The same things were measured in two ways. Each way mixes the same 10 hidden numbers, adds some noise and spreads widely along 6 directions of its own, which tell nothing about the thing.
(in the rows, 128 means zero)
Some things both ways: the first way, then the second way.
[141 115  84 122  92 122 117 112 147 140 147 167 141 115 107 192 125  99
 157 102 149]
[ 95 126 137 119 133 128 152 109 137 117 126 154 106 140 111 131 138 111
 116 126]

[178  93 123 145  96 138 137 149 125 114 106 124 120 137 150 159 104  96
 113 106 171]
[111 138 104 138 124 151 165 103 148 154 112 154 104 121 124 152 140 100
 112 164]

[161  91 139 168 151 122 119 171 128 132 124 150 108 149 147 126  92  75
 122 138 121]
[143 130 135 146 112 164 141 106 103 127 134 168 182 147 121 139 144 155
 122 127]

[128 131 160 103 122 159 152  86 122 179  71  95 120 107 112 103 126 120
 130 143 142]
[111 101  97 102 168 118 157 124 155 114  85 125  77 135  96 138 120 108
 104 122]

[129 133 169 132 174 143 166 119 112 127  98  85 118 128 147  70 143  88
  83 122 112]
[108 180 116 141 124  83 157 110 118 140 121 143  81 147 122 159  95  56
 109 161]

[115 116 128 167 129 121 105 151 117 191 137 119 128  93  76 159  99 111
 111 127 178]
[142 102  81  66 141 127 179 111 174 106 112  75 134 140  91  91 111 157
 134 153]

[ 85 162 124 113 103 106 186  98 166  76 118 139  97 119  68  77 132 159
  95  99  99]
[105 154 132 141 133  91 108 120 120 127 124 183 121 136 158 180 106 105
 118 103]

[ 96 129 179 137 172 114 119 121  96 135 139  68 131 120 125  65 111  86
 105 168 104]
[122 127  93 143 115 103 137 123 149  70 126  74 128 187  80 125  93 103
 122 122]

[158  99  87 157  74 101 138 145 110 146 101 127  40 166  73 198 109  94
 138 105 181]
[159  79 125 134  82 157 155 119 115  92 171 192 178 162 142 153 154 154
  74  94]

[123 162 106 124  95 130 181 120 143  89  91 141 110 148 105 112 114  99
 105  79 182]
[ 93 136 118 118  92 130 155 113 120 155 181 185 106 150 168 155 141 109
 125 138]

[117 130 147 137 167 109 141 143 125 142 101 117 111 112  78  96 104  38
  81 123 170]
[ 91 138  84 106 121 102 146 131 192 153 152  69  78 130 151  90 142  91
 116 184]

[182  86 116 168  95 147 143 153 122  85 140  97 139 141 166 166 146  94
 117 108 166]
[142 171 104 154 101 121 166 111 101 169  96  93 131 156  84  95 110 117
 108 134]

[142  94 130 132 141 107 122 141 122 122 130 143 131 118 161 128 108 141
 134 131  95]
[142 102 130 144 167 144 113 122 137 135  81 135 150 104 127 152 142 142
 124 112]

[141 128 137 138 149 123 157 123 121 132 107 117 120 115  93 127 144  57
  88 101 115]
[164 127 152 124 126 162 145 120 105 135 129 132 165  99 139 121 120 159
 148 145]

[175  84  62 141  72 119 105 169 150 113 122 151  89 111 119 183  92 142
 113  94 209]
[134  94 106 110  95 189 161 131 179 110 132 132 143 120 135 112 134 144
 112 118]

[112 149  91 111  94 107 114  96 135 122 165 166 121 123  91 204  93 120
 157  82 139]
[147 110 160 125  73 132 142 163 106 116 178 117 127 158 139 115 129  99
 124  88]

[ 86 157 160 135 179 108 161 113 129 136 130 147 107  97  70 104 118 100
  90 104  66]
[178  88  93 125 104 154 113 157 136 111 180 146 156 130 154 148 153 175
 137 159]

[161  87  97 163 102 103 114 167 105  77 147 142 100  92  89 212  88 134
 125 104 117]
[137 184 164 153 109  88 142 121  51  97 159 134 116 142 133 168  85  44
 106 141]

[120 130 127 136 136 119 112 113  94 138 147  81 149 143 168 114 141 132
 131 132 112]
[144 113  90 140 125 108 123 139 136 136 130 112 121 160 120 143 116 136
 148 130]

[165 131 124 104 114 111  84 101 119  88 159 140 175 108 131 192 100 102
 118  77  84]
[ 99 164 195 165 138 148 121 127 118 153 125 160  73  56 182 191  92  44
 185 147]

[115 122 206 211 221 166 130 155  85 193 146  72  89 200 190  61 124  83
 133 188 129]
[145 180  53 127  89 101 104 157 112 162 166 148 154 187 144 122 146 157
 107 166]

[109 127 119 141 150 126 145 106 118 161 155 103 117  99 108 141 155  83
 104 110 111]
[159  88  87 129 104 133 157 130 191  99 115  75 110 122  70  85 123 161
 120 140]

[169 100 117 145 133 115 114 130 105 134 118 112 134 141 139 133 146 104
 133 133  85]
[135  91  81 166 151 126  95 135 140 172 113 137 113 119 151 149 150 177
 130 127]

[118 123 134 140 148 112 128 120 111 146 144 118 138 144 150 125 134 105
 139 130 127]
[131 133 164 111 147 136 135  96 101 111 105 174 190 136 122 156 126 140
 126  91]

[162  75 145 195 115 136 151 166  99 153 110 104  63 144 119 188 123 143
 137 132 163]
[148 154 101 107 165  93 141 101 106 175  66 162 151 105 130 148 144 135
  60 116]

[ 77 171 106 143  79 150 170 123 139  74 151 122  92 180 161  98  94 183
 163 119 212]
[ 66 155 152 137 107 155 133 115 162  81 115 149 117 127 134 116  87 100
 112  94]

Other things, the second way, with their names:
(163): [104 137 154 139  90 183 164 120 135 114 126 120 103  92 136  86  92 127
 113 104]
(178): [126 125 144 102 101 139 165 108 103 120 176 156 137 135 143 155 116 123
 158 136]
(44): [116 194 128 171 134 118  53 174 137 120 160  83 100  83 174 107 111 111
 150 209]
(122): [141 115  87 122 145 145 121 169 167 121 147  99 120 141 167 116 136 116
 113 193]
(322): [ 98 125 104 150 104 125 134 122 129  93 103 112 125 177 100 117  83 126
 100  51]
(300): [107 193 161 118 147 138 146 102  94 161  78 152 166 116 159 121 104  97
  85 103]
(265): [ 97 147 126 121 149 171 136 111 157 176 124 117 124  90 170  90 122 167
 170 188]
(234): [111 107 115 129 119 189 148 116 147 115 100 178 150 125 146 118 118 164
  81  85]
(209): [ 73 141 167 110 189 101 101  96 100 195  56 191 170 113 184 144 145 139
  78  15]
(45): [110 147 175 126  82 128 151 126 152 120 114 101 115 130  99  83  75 117
 160  73]
(330): [ 89 165 133 173 113  91 110 135 135 164  84 126  85 129 134 112  96  98
  96  68]
(365): [186  82  89 138 132  76 133 154 153 187 117  73 119 167 111 113 153 138
 132 130]
(19): [121 103 159 121 145  95 123 136 144 186 106  99 105 103 132  94 174 122
 117  87]
(284): [150  39 100 147 189 171 130 116 124  81  85 102 111  83  95 134 147 184
  96 115]
(305): [ 38 181 121 133 148  98 114  86 144 131 124 151  94 132 129 136 126 109
 135 150]
(216): [130 103 123 160  80 117 143 135 144 101 155  82 122 191  89 100 118 120
 133 105]
(180): [125 181 105 115 128  86  97 152  79 161 155 157  97 104 155 152 152 113
 108 154]
(142): [117 188 170 138 128  89 129 123  72 154 126 152 109 126 144 160  85  78
 149 119]
(296): [154 143  84 142 121 120  87 178 164 157 121  57 153 151 131  70 150 153
 120 153]
(108): [116 158 141 134 144  92 101 143 119 122 148 133  83  85 167 142 117  98
 119 166]
(184): [134 130 110 144 118 161 109 132 138 147  94 176 166  99 161 140 141 159
  75  78]
(204): [149 124 136 129 165  91 102 141  65 160 160 130 130 148 136 148 171 138
 153 166]
(203): [185 116 145 155 125 171 110 179  92 129 184  79 147 142 144  92 144 149
 174 208]
(176): [ 95 146  69 149 103 158 119 116 158  79 146 198 134 158 155 188  89 133
 122 147]
(41): [ 73 152 177 133 173 131 137  81 127  79  85 129 107  84  97 129 103 102
 124 126]
(271): [133 150 174 150 108 110 141 115  84 113 151 137 140 171 108 142 101 100
 163 129]
(285): [105  98  69 141 139 160 120 117 235 129 101 118 122 104 143 127 132 162
 133 159]
(86): [162 121 131 150 104 195 122 161 103 103 112 115 166 138  89  90 133 167
 116 103]
(316): [173 105 149 178 114 181 130 167 134  70 117  74 160 155 104  80 124 113
  86 129]
(195): [110 123 133 120 128 133 112 140 117  81 165 118 147 157 147 106 122 140
 116 126]

Some of these things the first way, each followed by its name:
[147 112 177 155 179 166 149 116 106 147 125 106 108 102 104 141 134  72
 124 139  87] : (180)
[172  99  93 142 104 126  88 123 163 104 163 154 116 128 100 166 131 118
 134 116  98] : (330)
[122 116 124 124 138 163 166 134 187  61 148 208 137  82 165 102  96 179
 142 114  91] : (86)
[184  63 107 159  73 104  91 159 116 176 111 147 103 151  98 203  68  60
 157 146 159] : (203)
[103 129 125 157 147 104 130 151 123 117 149 113 119 148 157  89 117 136
 109 125 146] : (285)
[140 146 126 114 121 119 135 103 113 135 100  94 138 109  68 136 137  33
  83  91 146] : (178)
[147 133 165 153 137 141  98 101  85 168 146  72 134 165 130 154 127  72
 136 137 114] : (142)
[151 103 135 181 132 141 127 155 117 115 146 128  71 170 153 159 110 153
 149 126 144] : (184)
[105 134 116 123 149  93 147 134 152 123 122 181 116  98  97 123 113 153
 118  99 121] : (122)
[ 96 137 151 115 112 109 194  91 121 134  98 139 138 126  94 116 116  86
 147 128 105] : (204)
[ 86 152 102 115 187 114 153 116 127 128 155 190 142 126 197 117 120 136
 158  97 107] : (19)
[160  77 101 143 103 107 112 173 149 142  70 143  60 111  45 102  77  82
 114 169 169] : (195)
[114 125 148 152  98 157 201 129  62 101  79 104  94 121 137 147  88 186
 185 147 137] : (284)
[162 122  88 148 118 127 113 151 196  94 133 237 105  92  57 167  97 163
 127  87 115] : (234)
[ 86 150 156 156 161 127 170 125 111 137 124 135  76 120  74 119 102 116
 124 127  96] : (108)
